There are 3 ways to turn a row about zero (a turn may also mirror it). The second row of each pair is the first, turned, with some noise. The first 27 pairs use one turn. New pairs use 3 turns, one after the other, and a turn may come again.
Known pairs, each followed by its turns in order:
[-16   4  18  20  25 -18  -1  26]
[ -4   2   5 -18  21 -18  -8  38]
(2)

[-11   0  16  -3  42  -2  26  -5]
[-20   8  -8 -16  27   8 -39   5]
(2)

[ 13  19   5  11 -14  12 -27  -4]
[ 15 -31  21  -1 -12  11  12   4]
(2)

[-22   8  -4   0 -16  47 -23 -31]
[41  0 27  1  4 28 -3 43]
(1)

[-35  15  28   1 -45 -12  33  25]
[  1   5 -60  23  44  -1   7 -19]
(0)

[-40   3 -24  -6 -16 -19  27 -19]
[ 34  11 -15  -7  27 -16 -26 -14]
(0)

[-30  32  18  19 -26  -9  12  -7]
[-14  16 -41  -5  26   6 -21  -8]
(0)

[-23  13  -1  27 -23  29 -16   0]
[ 31  11   0   8 -11  31  12  22]
(1)

[-20  -4   1  19  42   7  14 -11]
[  4   3 -33  10  27 -14  -5  29]
(1)

[ -6  13  -8  -2  23 -17  14  10]
[-17  16  -9 -17  15  11  -1  17]
(2)

[-18 -18  43  28   5  15  -4 -10]
[-11   3   0  19  -3  52  -8 -31]
(0)

[  9 -21 -29 -34   1  19   1 -19]
[ 12   0  29  -5  32  -4 -33  -6]
(1)

[ -3  49  -4   1 -17  24 -16 -26]
[ 12 -47  -7   9 -22  37  -1  12]
(2)

[ -5 -30  14  13  13 -11  26 -36]
[ 34  25  12  10  -4  30 -13 -17]
(0)

[ -6  -6 -26 -28 -18  -5  10   6]
[  5  20 -30   6 -12   7  17  -6]
(2)

[ 12 -15   8   5 -49  10  -9  20]
[  3   9  30   5 -12  34  30 -27]
(1)

[-27 -32 -20  10 -23  17  32  14]
[ 22  -6   3  -7  41  -6  21 -37]
(0)

[ 11  14  -9   6  -2 -14  15 -25]
[ 13  30  -8 -19  -5   1  -9   5]
(0)

[-22  -4  12 -33  26   4   7  31]
[ 20  29 -26 -20  13 -11 -35   9]
(2)

[-14   9  23 -10 -14 -24  54 -23]
[  7   6  14  -9   3 -54  42   7]
(1)

[-28 -19  -6  17   3  11  15   8]
[12 34 -9 11 18  6  9  2]
(1)

[-20 -22  -1  20  19   6  -5  58]
[ 17  44  20  -8  10 -28 -10  41]
(2)

[-37 -14 -28 -15  22  -5   7  19]
[  7  42 -12  -9  10 -13 -32   1]
(1)

[ 13  12 -11 -21 -18   4   3 -31]
[  1 -19 -18  10 -14  20  11 -26]
(2)

[-13  -9  -1 -17 -24  -2   3   3]
[  3   4   0  11  15 -23  -1 -12]
(0)

[ -1   9  -6 -12  38  17  -1  -1]
[ -2  -7  -6  16   5 -12 -29  23]
(1)

[-30  25   0 -47  -1  19  27  -7]
[ 16  -8 -39  11 -22 -42 -20 -31]
(0)

New pairs. What belongs after each?
[  4  -3  -2  -4 -23  21   2  11]
[  0  -4  -6  16 -12  24  -8  10]
(1) (0) (2)

[ 24 -17   8  -9 -28 -12 -13  19]
[ 10  30  10   4 -10  30  -8 -16]
(0) (0) (2)

[ 23  -7   2 -25 -13  16 -10   4]
[ -9 -18  14  17 -20  -2 -14   8]
(1) (0) (2)

[ 17 -39  -1  33  -2  14  -3  18]
[ -9  38 -25  28   3 -16  15   7]
(2) (1) (2)

[  7 -12 -21  14   2  12 -18  17]
[-17 -14  14  -4  -7  12  19  -5]
(1) (1) (0)

[19  7 24  5 16  3 30 -2]
[ 14   1  26  -8  14  14 -19 -14]
(1) (0) (2)

[ -5   8 -34  -4  -7 -20 -34 -31]
[ -1 -40 -11   1  44   6  -7  -6]
(2) (1) (2)

[ 26  21  -8   4 -29   1   6  25]
[  9  15   9   0  25  33 -10 -16]
(1) (2) (0)

[ 4  2 -3 12  0 32 -1 27]
[-12  -6  -3   9   6  30  22 -11]
(1) (2) (0)

[ 10  20  11 -14   8   0  22  -7]
[-28   2  -6  16  -7 -12 -11 -14]
(2) (2) (0)

[-30  -6 -17   2  30  -5  36   7]
[ 18 -21 -25  11 -14 -19  19 -29]
(1) (2) (0)

[ 13 -13 -24  18  20  14  14  -9]
[ -8   0  21 -12  19 -15 -26 -22]
(2) (0) (0)

[ -1  28  19  22   1  -3   1 -18]
[-22   3   4  -7   8 -16  26 -14]
(0) (2) (0)

[  3   7 -41  -6  13 -24  57  11]
[-13  -1  -8 -57  31  16  21  29]
(0) (1) (1)

[ 18 -21 -16  -5  -2  37  26 -33]
[ 35 -13 -17 -17 -47   3  -7  -2]
(0) (0) (1)

[-10  40  17  32  17  22  -3  -3]
[-13  31   8 -36 -17  11 -22 -20]
(1) (1) (0)

[ 10 -18 -11 -34 -30   4  -2  11]
[-20 -21  15 -10  38  -1  12 -13]
(2) (1) (1)

[  5   9 -11 -37 -31  12  18  28]
[  8   2 -32  24 -13 -38   1   4]
(2) (0) (0)

[-19 -29   9  29 -17   1  10  -6]
[-10 -36  15 -25 -24   1  10  -6]
(2) (0) (0)

[-38  -1 -25  26 -14   3  15   7]
[  9  -1 -29   7   6 -44   5  13]
(1) (0) (0)

[ 30  -5 -32  10 -29  19   1 -24]
[ 19  -5  30  15 -16  -1  44  14]
(1) (0) (1)

[  0  -1   2  -3  -8  43  11 -11]
[  3 -26  -4 -18 -29  19  -9   8]
(0) (0) (1)

[ 30  -3 -14 -20  -4 -14 -19   2]
[ 12   7 -24  20  16  -4 -21 -14]
(0) (0) (1)

[-34   0 -14 -21  -1  19  -2 -24]
[ 18 -24  -8  15 -10  16 -34   6]
(2) (0) (0)

[ 36  -6  26 -15  24  18 -26  -9]
[  5  -2 -41   1   8  15  22 -36]
(0) (2) (1)

[  6   3  23 -11  25  19   3   1]
[ 18   6   0  -2 -20 -14 -19   7]
(2) (1) (2)

[ 21 -11   3  -6   6  18 -23 -30]
[-12  11 -21 -15  20  17   6 -33]
(0) (2) (1)

[ 20 -23 -20  -2  14  -3  21 -27]
[  1 -13 -15  10   2  -5  40  19]
(2) (1) (0)

[ -7 -37  -4   8   2  19  22 -24]
[  2  26   3   9  25 -39 -11  -6]
(0) (1) (2)

[-18 -12 -23   2 -24 -23   1  -7]
[ 37  17   3  19  -6 -12   4   4]
(0) (0) (2)

[-38 -22  -5 -27 -30 -10   4  31]
[ -1  33 -12  34  31  26 -23   1]
(2) (2) (2)

[ 41 -11 -15   7  12  -5  23 -11]
[-21 -28  37  15   4   4 -14 -13]
(2) (2) (0)

[ -8  22  15   6 -17   2  17  20]
[ 16  -6  -9  14 -10  14 -12  22]
(0) (2) (2)

[  9  -6  35 -16  -4 -13  15  27]
[ 15 -39 -20   4  22  -4  -2 -15]
(0) (1) (1)

[ -7  25 -60  14 -12  26 -19  -6]
[-18 -37  35   8  28  -8  35  16]
(1) (2) (1)

[  1  31   4 -44   3  -1   6 -18]
[  8  15 -12 -47  20  -4  -8  30]
(0) (0) (2)

